There are 5 ways to turn a row about zero (a turn may also mirror it). The second row of each pair is the first, turned, with some noise. The first 45 pairs use one turn. New pairs use 2 turns, one after the other, and a turn may come again.
In the rows, zero is written as 128.
Some pairs, each with its turns in order after it:
[139  76 115 207 129 101  75  89]
[166 151 155 103 116 181 204  77] -> J723

[168 165  82  99  88 104 160 117]
[135  93 137 151  51 112 100 116] -> J738

[167  89 116 113 140 106 144 131]
[112 112 110 115 116 105  78 144] -> J761

[131 158 130 167  72 133 124 102]
[173  95  90 149 131 146 101 120] -> J738

[120 121 109 131  97 120 129 183]
[129 132 137 128 149 175  98 159] -> J723

[137 174 176 143 152  62 106 106]
[135 120 139 144 145 131 210 185] -> J420

[127 157 146 158 143 146  96 109]
[142 112 161 166 126 138 101 146] -> J493

[105 158 140  78 150 114 115 109]
[113 103 156 117 161  89 157 132] -> J420

[138 137 164 163 133  84 129 138]
[167 176 127 120 120 104 111 113] -> J761

[ 96 141 117 111 117 175 176 108]
[149 175 100 130 145 136 148 175] -> J493

[140 125 149  34 148 146 152 148]
[ 75 153 147 100 100  66 114 172] -> J738

[102  81 178 108 122 134 112 131]
[123  79  82 107 141 136 102 140] -> J493

[178 176 135 117 126  95 144  90]
[162 155 148 150 186 130 156 157] -> J420

[100 133 106 124 181 125 123 131]
[ 92 115 162 125 146 142 156 130] -> J738

[107 146 150 149 134 115 138  97]
[132 161 132 141 100 134 142 111] -> J761

[ 98 106  70 106 163 165 136  85]
[127 115 194 164 132 137 161 183] -> J738

[112 199 141 158  96 117  68 142]
[172  63 132 173 102 171 112 116] -> J723

[153 126  82  65 111 132 143 132]
[128 123 156 149  75  77 132 141] -> J738

[144 156  90 143 126 156  74 167]
[132  89  89 134 125 105 195 115] -> J738

[146 106 124  79 176 110 123 146]
[ 99 154 135 151 183  99 118 108] -> J723

[108 163  89 156 132 161 139 113]
[154 111 107 142 106 119 159 178] -> J723

[117  90  65 121 115  87 143 148]
[ 93 150 127 118 173 179 155 163] -> J723

[157 107 133 149 154  96 137 122]
[124 154 124 122 124 107  82 120] -> J761

[ 68 143 193 105 144 133 111 156]
[176 151 142  95 111 192 155 149] -> J761

[172 108 118 137 119 115 119 129]
[132 124 124 132 117 102 125  80] -> J493

[107 157 158  82 131 134 169 143]
[ 69 150 154 116 166 111 133 122] -> J420

[115 114 140 187 169 108 170 121]
[ 93 163 131 116  80 134  78 146] -> J493

[171 147 136 134 147 108 196 173]
[ 84 164 102 168 176 160 118 151] -> J420

[132 137 144 132 111 133 145 103]
[140 142 126 128 141 107 111 146] -> J493

[104 164 135 169 160 104 175 151]
[ 83 160  78 137 141 134 167 134] -> J420

[115 185 125  68 135 210 124 151]
[ 98 109 168 130 156 170 194 202] -> J761

[103 115 167 122 125 106 166 118]
[111 123  96  84 135 116 108 112] -> J723

[109 138 123 142 157 129 106 127]
[125 110 112 136 110 105 151 126] -> J420

[133 107 158 126 174 141 125 130]
[145 162 123 124 140  96 122 100] -> J723

[142 168 142 159 155  82 117 150]
[ 85 126 189 140 117 120 113 122] -> J493

[145 101 128 135 174 154 143 108]
[121 156 147 118 119 163 157 166] -> J738

[ 94 127 122 109 162 125 178 111]
[117 127 147 161  82 163 103 149] -> J761

[132 132 156 183  78 130 151 152]
[105 164 123 141 172 129  74 105] -> J493

[133 107 124 158 127 125 121 171]
[116 123  99 134  94 147 106 149] -> J420

[ 70 109 209  90 153 162 134 112]
[131 158  57 123 103  87  75  83] -> J723

[117 147  80 127  90  89 156 127]
[130 100 151 176 101 121 102  87] -> J738

[132 165  96 124  90  96 128 146]
[125 149 166 112 163 122 151  97] -> J493

[ 98 105 107 137 163  99 156 134]
[108 106  83 126 141 148 144 104] -> J420

[131 121 109 123 139 125 188 145]
[131 118 128 169 115 122  97 163] -> J761

[129 122 127  88  97 108  52 186]
[172  75 145  53 167 117 143 128] -> J761

New pairs. What belongs after each?
[156 118 188 168 145  67  85  78]
[132 124 146  81  81  75 142 209] -> J738 J738

[115 135  54 106  96 202 135 102]
[212 108 120 182 170 110 151 145] -> J723 J761

[111 122 151 164 176 135 110 107]
[ 92 131 135 140 107  75 115 131] -> J723 J761

[146 113 107 150 121 113  84 125]
[100 131 147 105  92 139 115 107] -> J761 J761

[119 163 140 111 125 124 107 125]
[ 87 121 131 107 132 116 127 126] -> J420 J493

[130 130 111 156 137 131 137 132]
[135 106 131 151 115 137 140 122] -> J420 J738

[106 113 119 125 128 129 170 151]
[155 124 135 117 123 160 147 156] -> J420 J493

[147 100 108 103 112 157 110 110]
[174 134 123  87 126 124 134 132] -> J420 J738

[147 141 168 120  96 183  94 189]
[ 94 109 121 145 191 157 175 176] -> J738 J723

[123  86 193  95 109 132 124 108]
[133  88 152 188 169 118 112 103] -> J738 J723

[183 183  94 103 101 102 124 149]
[171 164  78 108 138 184 101 123] -> J723 J761

[ 87 121 110 159 163 135 143 121]
[130 138  96 153 171 123  99 129] -> J723 J420

[125 172 134 112  69 113 143 125]
[144  89  87 111 147 167 128 113] -> J723 J761

[131 125  47 125 176 109 132 143]
[ 68 146  75 176 140 133 138 122] -> J723 J420

[146 190 142  72 209  74  91 147]
[ 32 142 112  83  62 166  95 108] -> J420 J493

[145 143 162  65  53 117  84 140]
[ 39 148 137  96 177 118 103 151] -> J761 J723

[138 171 131 120 134 204 138  84]
[110 130  71 121  87 170 154  80] -> J493 J738

[128 108 105 132 130  37 136 145]
[ 65 125  78 139 100 116 106  95] -> J493 J723

[165 153  97  59 163 116 137 118]
[169 147 127 118 188 113 164  78] -> J420 J723

[142 140 152 150 129 119 143 130]
[123 108 151 119 132 145 117 130] -> J493 J493

[121 189  86  88  95 128 110 158]
[149  90 103  89 122 201 142 121] -> J738 J420

[108 179 124 112 176 150 212 132]
[110 135 101 176 224 102 150 117] -> J738 J738

[152 105 155 111 119 142 123 140]
[140 126 154 117 119 110 160 150] -> J723 J420

[ 89 151 169 169 147 111 108 145]
[ 87 166 142 132 131  94 159 161] -> J761 J761

[110 177 127  94 140 121 132  98]
[126 114 112  89 105 133  83 125] -> J761 J723

[147 171 102 187 150  93 157 112]
[120 199 156 156  98 130 161 114] -> J420 J493

[142  85 151 141 146 103 107  98]
[ 90 144 139 144  79 125 153 132] -> J723 J761

[136  96 140 120 109 181 133 147]
[109 112  84 134 133 111  89 103] -> J761 J420

[136 116  93 152 150 169 101 127]
[135 116 131 135  90 162 125 173] -> J761 J493

[119 134 131 132 172 142 185 131]
[104 157 151 129 180 155 142 123] -> J493 J493

[118 104 110 103  50 104 109 125]
[ 88 147 131 151 144  62 159 107] -> J493 J723

[139  80 133 173 111  99 146 113]
[179 130 174 117 113 133 138  94] -> J761 J493

[115 143 108 154 148 118  94 148]
[143 149  98 132 154 135 115 162] -> J493 J738

[ 95 129  90 161 115 184 132 146]
[ 89 152 141 162 181 132 160 143] -> J493 J761

[144 109  89 151 149 143 126 105]
[122 150  86 145 111 142 111 147] -> J738 J738

[149 175 149 137  84 105 151 111]
[120  90 160  95 104 162 104 109] -> J723 J420

[134  89 148 125  84 135 117 170]
[ 79 115 149 141 125 157 102  94] -> J493 J761

[108 107 137 178 149 158 138 113]
[144 146 135 143 187 126 101 145] -> J723 J420

[102 127 153 159 149 108  58  91]
[108  96 161 199 161 130 111  99] -> J738 J420

[106  66 170  74 149 183 120  69]
[120 143  94 126 114 141 183  25] -> J493 J493

[105 107  86 162 119  74  85  99]
[150 127 223 138 125 124 114 118] -> J493 J420

[115 132 186 100 124 111 120 125]
[182 100 146 107 110 140 124 125] -> J723 J493

[167 123 114 140  90 118 170  95]
[126 141 180 114 100  76 136 113] -> J493 J761

[ 75 122  83 125 127 159 169 214]
[ 75 106  87 117 110 103 220 105] -> J723 J738

[117 148  94 128 143  88 121  87]
[113 153 162 124  75 150 135 130] -> J420 J738

[132  98 144 108 136 166 110 118]
[153 157 126 109 136 110 156 151] -> J723 J420

[134 153 146 156 152  97 158 143]
[155 121 105 125 141 118 132 178] -> J420 J723

[139  72 106 163 142 129 144 133]
[123 143 164 138 112 121 146 187] -> J723 J761

[115 150 150 108 133 145 127 203]
[ 88 139 144 167 172 162 146 139] -> J493 J738

[160 154 143 143  99 142 132  52]
[104  77  75  96 133 146 146 156] -> J761 J723

[ 89 146 155 137 118  99 133 138]
[154  93 140 122  94 147 125 147] -> J738 J493

[165  96 117 153 146 182 137 100]
[ 95 133  67 161  87 124 131 132] -> J738 J738

[130 129 117 129 105 139 166 151]
[102 108 132 118 118 113 104 151] -> J723 J420

[158 166 109  97 101 113 173 132]
[115 130 130 125  95 198 124 113] -> J738 J723

[102 141 135  83 122 113 140 158]
[107  97 120 100 122 153 144 155] -> J420 J493

[162 176  87 127 162  75 148 107]
[185 174 125  87  95 115 151  91] -> J761 J761

[ 78 181 103 133  82  74 150  78]
[173  81 156 156  45 159 144 116] -> J738 J420

[134 142 114  93 149 134  57 137]
[138 154 156 151 105 135  62 128] -> J723 J493

[118 147 181 123 132 181 140 132]
[ 87 172 102 134 140  99  97 124] -> J761 J420

[148 119 162 135  94 111  97 142]
[ 89 112 153 157 140 117 159 123] -> J738 J723

[170 155 127 178 138 191  84 132]
[170  97  75 133 106 144 112  62] -> J420 J738

[124 151 117  56 205 155 104 135]
[ 82 192  64 106 146 135 107  98] -> J493 J493

[121 129 139 125 105 126 135 113]
[148 126 119 113 143 141 136 127] -> J723 J493

[147 107 135 154 148 128 148 106]
[144 113 134 116 137 102 152 100] -> J493 J761

[148 122 156 119 139 131 107 150]
[122 122 124 115 168 115 119 127] -> J738 J420

[117 101 139 111 106 136 136 146]
[135 120 122 167 113 134 121 128] -> J723 J723

[101 192 165 143 163 129 122 134]
[103 115 106 110 138  93  71  93] -> J723 J761

